The rows of a group lie close to one hidden flat surface of 8 dimensions, which passes through zero. Surfaces can cross.
Known rows, each followed by its group:
[-21  31  10   0   0  24  -6 -20  37  12  -5  11   6] => (1)
[-16  19 -52  18 -17 -25   6 -52  -3  -6  57  -6  50] => (0)
[  7 -30   9 -15  25   2 -47  -2 -26 -12  12  22  11] => (4)
[-18  27  -1 -11 -28  -2  35  -2 -10 -21   4   7   5] => (4)
[ -2  10   5  -7 -38 -14  52  13   8  -4  17  -4 -15] => (3)
[  6 -30 -46  43 -21  36 -12  48  30  26   1 -20  24] => (4)
[-23   3  14  -6  18   4  28   6   4  -6 -34  14  23] => (0)
[-12  14 -24 -28  37  45 -18 -36  61 -14  31 -23  16] => (3)
[ 11   3  -8  20 -27  -2 -16  21  -2  -9  31 -12  24] => (0)
[ 16 -23 -18  25 -10  -8  24  16  41  29 -12 -19   8] => (0)
[ 10  -3  14   1  -4 -12  18  42 -13 -17  12 -33   1] => (3)
[  3  -6 -15  -1  16   2  31 -20  35  27 -28  -9 -22] => (1)
[-19  50  15  16  -5   3 -20  -7 -47  -7 -23  15 -20] => (3)
[ -6  13  33 -14 -12  -9  35  10   1 -11  37   0 -19] => (5)
[ -1 -30 -17  -7  13  12 -19  -1 -21 -16   4  25  17] => (2)
[ -8   0 -16 -22   0   2   8 -17 -22 -15  18  -3 -25] => (1)
[  2 -18 -19  14 -32 -11  -9   1 -14  25  21   5  -8] => (1)
[  3  -1 -35 -12  16  10  13 -40  43  10   2 -10 -12] => (1)
[-11 -38 -11 -36   6   9  14  -9  -7 -16  -1  29  14] => (4)
[ 16 -26  28 -23   4 -21   7  59 -45 -50  46 -39   5] => (3)
[-18  26  15  10  -4  16  -6 -21  15  12 -24  42  12] => (5)
[ 19   0  20  29 -26 -11  -2  27  30   7  25   5  34] => (5)
[  6   7 -13  21 -17 -21  12   0  -2  15   5 -17  -2] => (0)
[  0  45   3  19  11   1 -25 -36   8  20 -10  -7 -20] => (3)
[  1  33   0   1  34  14 -10 -28  18 -13   7 -14  -8] => (2)
[-12  25   5  -5  18  17  -3   6 -25 -35   2   1   1] => (2)
[-11   9   5   8   7  25 -10   7  28  -5 -29  11  42] => (5)
[-19 -13 -36  -6  -5  15  53   5  10  17 -45  -7 -24] => (5)
[  3  20  -2  23  10   2   0 -16  33  30 -41  -5  -3] => (5)
[ -2 -36 -18  -3  -8  11  -9  16 -17 -17  -1  29  38] => (1)
[ 31 -24  18  19   7 -31   1   3  32  32 -12  -4   7] => (3)
[  6  24  24  41   0 -18 -10   4  16  18 -27   4  32] => (0)
[ -8  30   2  19 -16   1 -17  -5 -20   1  -8  12   1] => (5)
[ 20 -20 -27  31 -25 -27  -4  -8 -13  34   3  -2 -17] => (5)
[ 22  -5  40   4  -9 -21   7   1  41  10   9  19  26] => (3)
[ -3  25  -5   6 -15   6  20  22   0  -9  19 -40 -19] => (4)
[  3 -18 -41   4   6   6 -16 -32   2  31  10  -3 -37] => (4)
[  2  17 -40  -4  11  11  23 -16 -22 -47 -27   7   2] => (1)
[  0  -7  20 -46  41  11  -4  -1  14 -38  28 -25   4] => (5)
[ -7  -7 -39  35 -38 -12  19   3  -1  16  -2   6  33] => (0)
[ -2  35  -9  -7 -15  -6  21 -27  10   5  27 -19 -37] => (3)
[-15  13  -8 -10  -7  16   9  -3   6 -13   9   2  11] => (0)
[-33  28  31 -30  -8   2  26  -9 -15   4 -29  13 -35] => (2)
[ 15  24  23  42   0 -11   7  25  17   9 -49  -3  23] => (1)
[  6   7   5  22 -55 -23  36  20  39  44  -6 -29  -6] => (2)
[-27  13 -15   3  -7  -8  24 -18 -26  -5  -5  12   7] => (0)
[-12  34 -17  35 -24   2  30  31 -43 -14 -16  -9 -16] => (2)
[ -1 -14  -5   5   1 -13  -4  -4 -42   9 -21  22 -18] => (2)
[ 14 -25 -44  24  -2  -1 -20 -25   1  22   2  19   6] => (2)
[ 17 -34  -9  24   3   5 -14  33  16  16  -2 -15  19] => (4)
[ 14  27  11  24  25  -7 -12   9 -25 -21   0 -20  -8] => (2)
[  8  16 -10  20  -7  -1 -16 -16  11  17   7  -6 -10] => (4)
[-30  -3  46  -2   2  13  10  19  13  32 -44  30   2] => (1)
[-11   2 -20  42 -23  18 -41  16 -42  19 -18  27  -3] => (4)

New rows. What belongs after each?
[ 38 -25 -29  25  -2 -29   6   8   3   4  -2 -22   6] => (1)
[-28  46  -5  -3   5  44   1 -12  10 -37 -29  35  39] => (1)
[ 23 -22  -1  20  33 -10 -29  13   6  15 -14 -27   6] => (3)
[ -7   2   0  34  12   8 -34  49 -56 -13 -38  -7  19] => (3)
[-11  35  13   6   2 -21   2 -18 -33  -8   4  -4 -10] => (0)
[  0  19 -23  15  20  18   7  -5  52  17 -48 -39  10] => (5)
[ -3 -44 -17 -24 -12  42  19  38  21   0 -18  13  -7] => (0)
[  3  29  25   4  -6  -5  16 -22  52  19  -4   8   2] => (3)
[ 11  -5 -18  29  -9 -12 -36   9 -35   5 -24  -1  12] => (5)
[  0   8 -10   2  -2  -5  23   5   0   5   6 -32 -34] => (4)
[  0 -23 -16 -10 -28   2  39 -24  46  27  -3  37   8] => (3)
[  2  13  11 -22 -20   4  36  29  23 -39  54 -34  12] => (3)
[  7  20 -36  14 -56  -2  42  28   3  -4  44 -61 -34] => (0)
[  1  13 -26   7 -62 -34  46 -13 -10   0  19   3   2] => (4)
[  1  -7 -41   4  34  17 -38  -8 -15  -1   4 -42 -13] => (3)
[ -8  71  53   1 -33  -7   2  16  24  -7  17 -29   3] => (2)
[-15   0 -24  -4 -37  -5  38   0 -19  -7   0  12  -6] => (4)
[  5   8  15 -10   0  -2  -9  -5  -2 -14  36  -2   0] => (5)
[ 16  -5   1  28 -44 -24  15  13   7  18   5  13  12] => (3)
[  0  14  12  26   8  -2   3  17  -2  14 -37 -13  -4] => (3)
[-21   9 -11 -39 -19  23  14 -26  12 -27  43  23   6] => (3)
[ 15 -29  15 -13   7 -39  -6 -16 -52  13  -8  23 -41] => (3)
[  0 -15   2  -9  -9  51 -28  25  40 -13   2  23  39] => (0)
[ -1   0 -24  29 -26   1   7  16  -5  15 -14  -3   6] => (3)
[ -6   5 -26  -6  -1  35 -53 -24  22 -24  31  16  53] => (5)
[ 18  -9  46  -8   6 -32  12 -22  18  22 -15  31 -12] => (3)
[ -2  11 -15   1  -3   4  20  27  -7 -15 -17 -45  -7] => (5)
[ -9 -26  -8  -8 -33   8  65  34  30  -1 -13  15  22] => (3)
[ -6  -7   4 -11  15  10  15  25   1 -16 -24 -13   9] => (5)
[ 22  -9 -39   5 -11 -11   6   8 -36 -39  15 -15   7] => (1)
[  0 -35 -12  -8  29   9 -31 -17 -11   8 -17  23   5] => (3)
[ -7  -1 -11   2  -5  16  26  35   5  -6   6 -32 -11] => (4)
[  3 -23  -7  12 -18  -2  -6 -10  13  23 -18  46  25] => (3)
[ 29 -20  10  30 -16  -4 -14  36   8  24 -23  -1  -3] => (0)
[  7  -3   2 -32  55  -8 -25 -24 -31 -16  22 -42 -50] => (3)
[ -5  29  -3  12  10   9   2   9  11  -2  -6 -35  -8] => (3)
[ -3  46  34  11  -7  19 -17  10  -2  -1 -25   7 -24] => (0)
[ 18 -37 -31  -4   8   9   7   9  49  10  29 -38   6] => (4)
[-10  -1   9  -8   8   1   2   5  -9 -16  -2   9  18] => (0)
[ -5  53  -3  29 -13  -3 -11 -24  26   3  22 -14  25] => (0)
[ -1  -1 -16   5   0  -6   5 -44  18  36  -5  18 -29] => (5)
[  3 -24   5 -20 -24 -22  29   7 -28  -6  15  16 -19] => (3)
[  0   6  11 -25  19   9 -13 -51  36   7  11  27   0] => (3)
[ -7 -15 -33   5  -6   8   8  -7 -30 -14 -38  37  11] => (1)
[ -4  27  15  10 -30  -8 -16   9 -25  -9  15   3   1] => (2)
[ 37 -13  47   6 -13 -49 -55 -20 -20   0  41  41  20] => (3)
[ -3  38  29  15 -33 -19 -30   6 -66 -19  32  19  -9] => (5)
[ 33 -13  22  24  -8 -44 -21   6 -21  18   5   1  -3] => (3)
[-10  -9 -10 -11  26  31  33  28  45  -7 -18 -36  15] => (3)
[ 15  -1  42 -24  42 -22  -9   9  -7 -31  28 -31   5] => (0)
[  6  -8  22   3   8  -9  -1  46 -19 -23 -17 -20  20] => (5)
[ 15  20   9  27 -15  -8   4  36  14 -11  12 -42  19] => (5)
[-21 -34 -33 -20 -10   6  23 -22 -22   8 -23  42 -11] => (4)
[-15  26  42  11 -16 -10  13  13 -24   1 -41  41   2] => (3)
[  1 -25  36 -21  16  -9  18  21 -10 -11 -20  18   6] => (3)
[-22  28  -2  -6 -14  14  21 -14   8  -7 -10  13   3] => (4)
[ 11   9 -12   7  -1   4  -4   6  18   3  30 -42 -16] => (4)
[ 16 -49  20 -23  27 -18   4  19   9   8  11 -18  -6] => (1)
[ -3  42  17  43 -12 -20  52  31  35  12 -25 -37  26] => (0)
[  2 -23  -3 -13  12  12   5  -6  39   2  -5   9  29] => (4)
[-14 -15  -7 -43  12  14   5 -48  13  -2  11  37 -10] => (3)
[ -2  19 -37   7 -16   4  -3  -7 -14  -4  30 -34 -24] => (3)
[-14 -11   0   4 -39  24  54  52  46 -13  17   6  47] => (5)
[ 36  -3  41  15  24 -36 -32   4 -12  19 -11 -15 -23] => (0)
[-20  -8  24  -1  32 -39  33   0 -40  -9 -33  11  21] => (0)
[ 17 -18  34 -29  16 -23  -1 -28  13   3  64  11 -25] => (5)
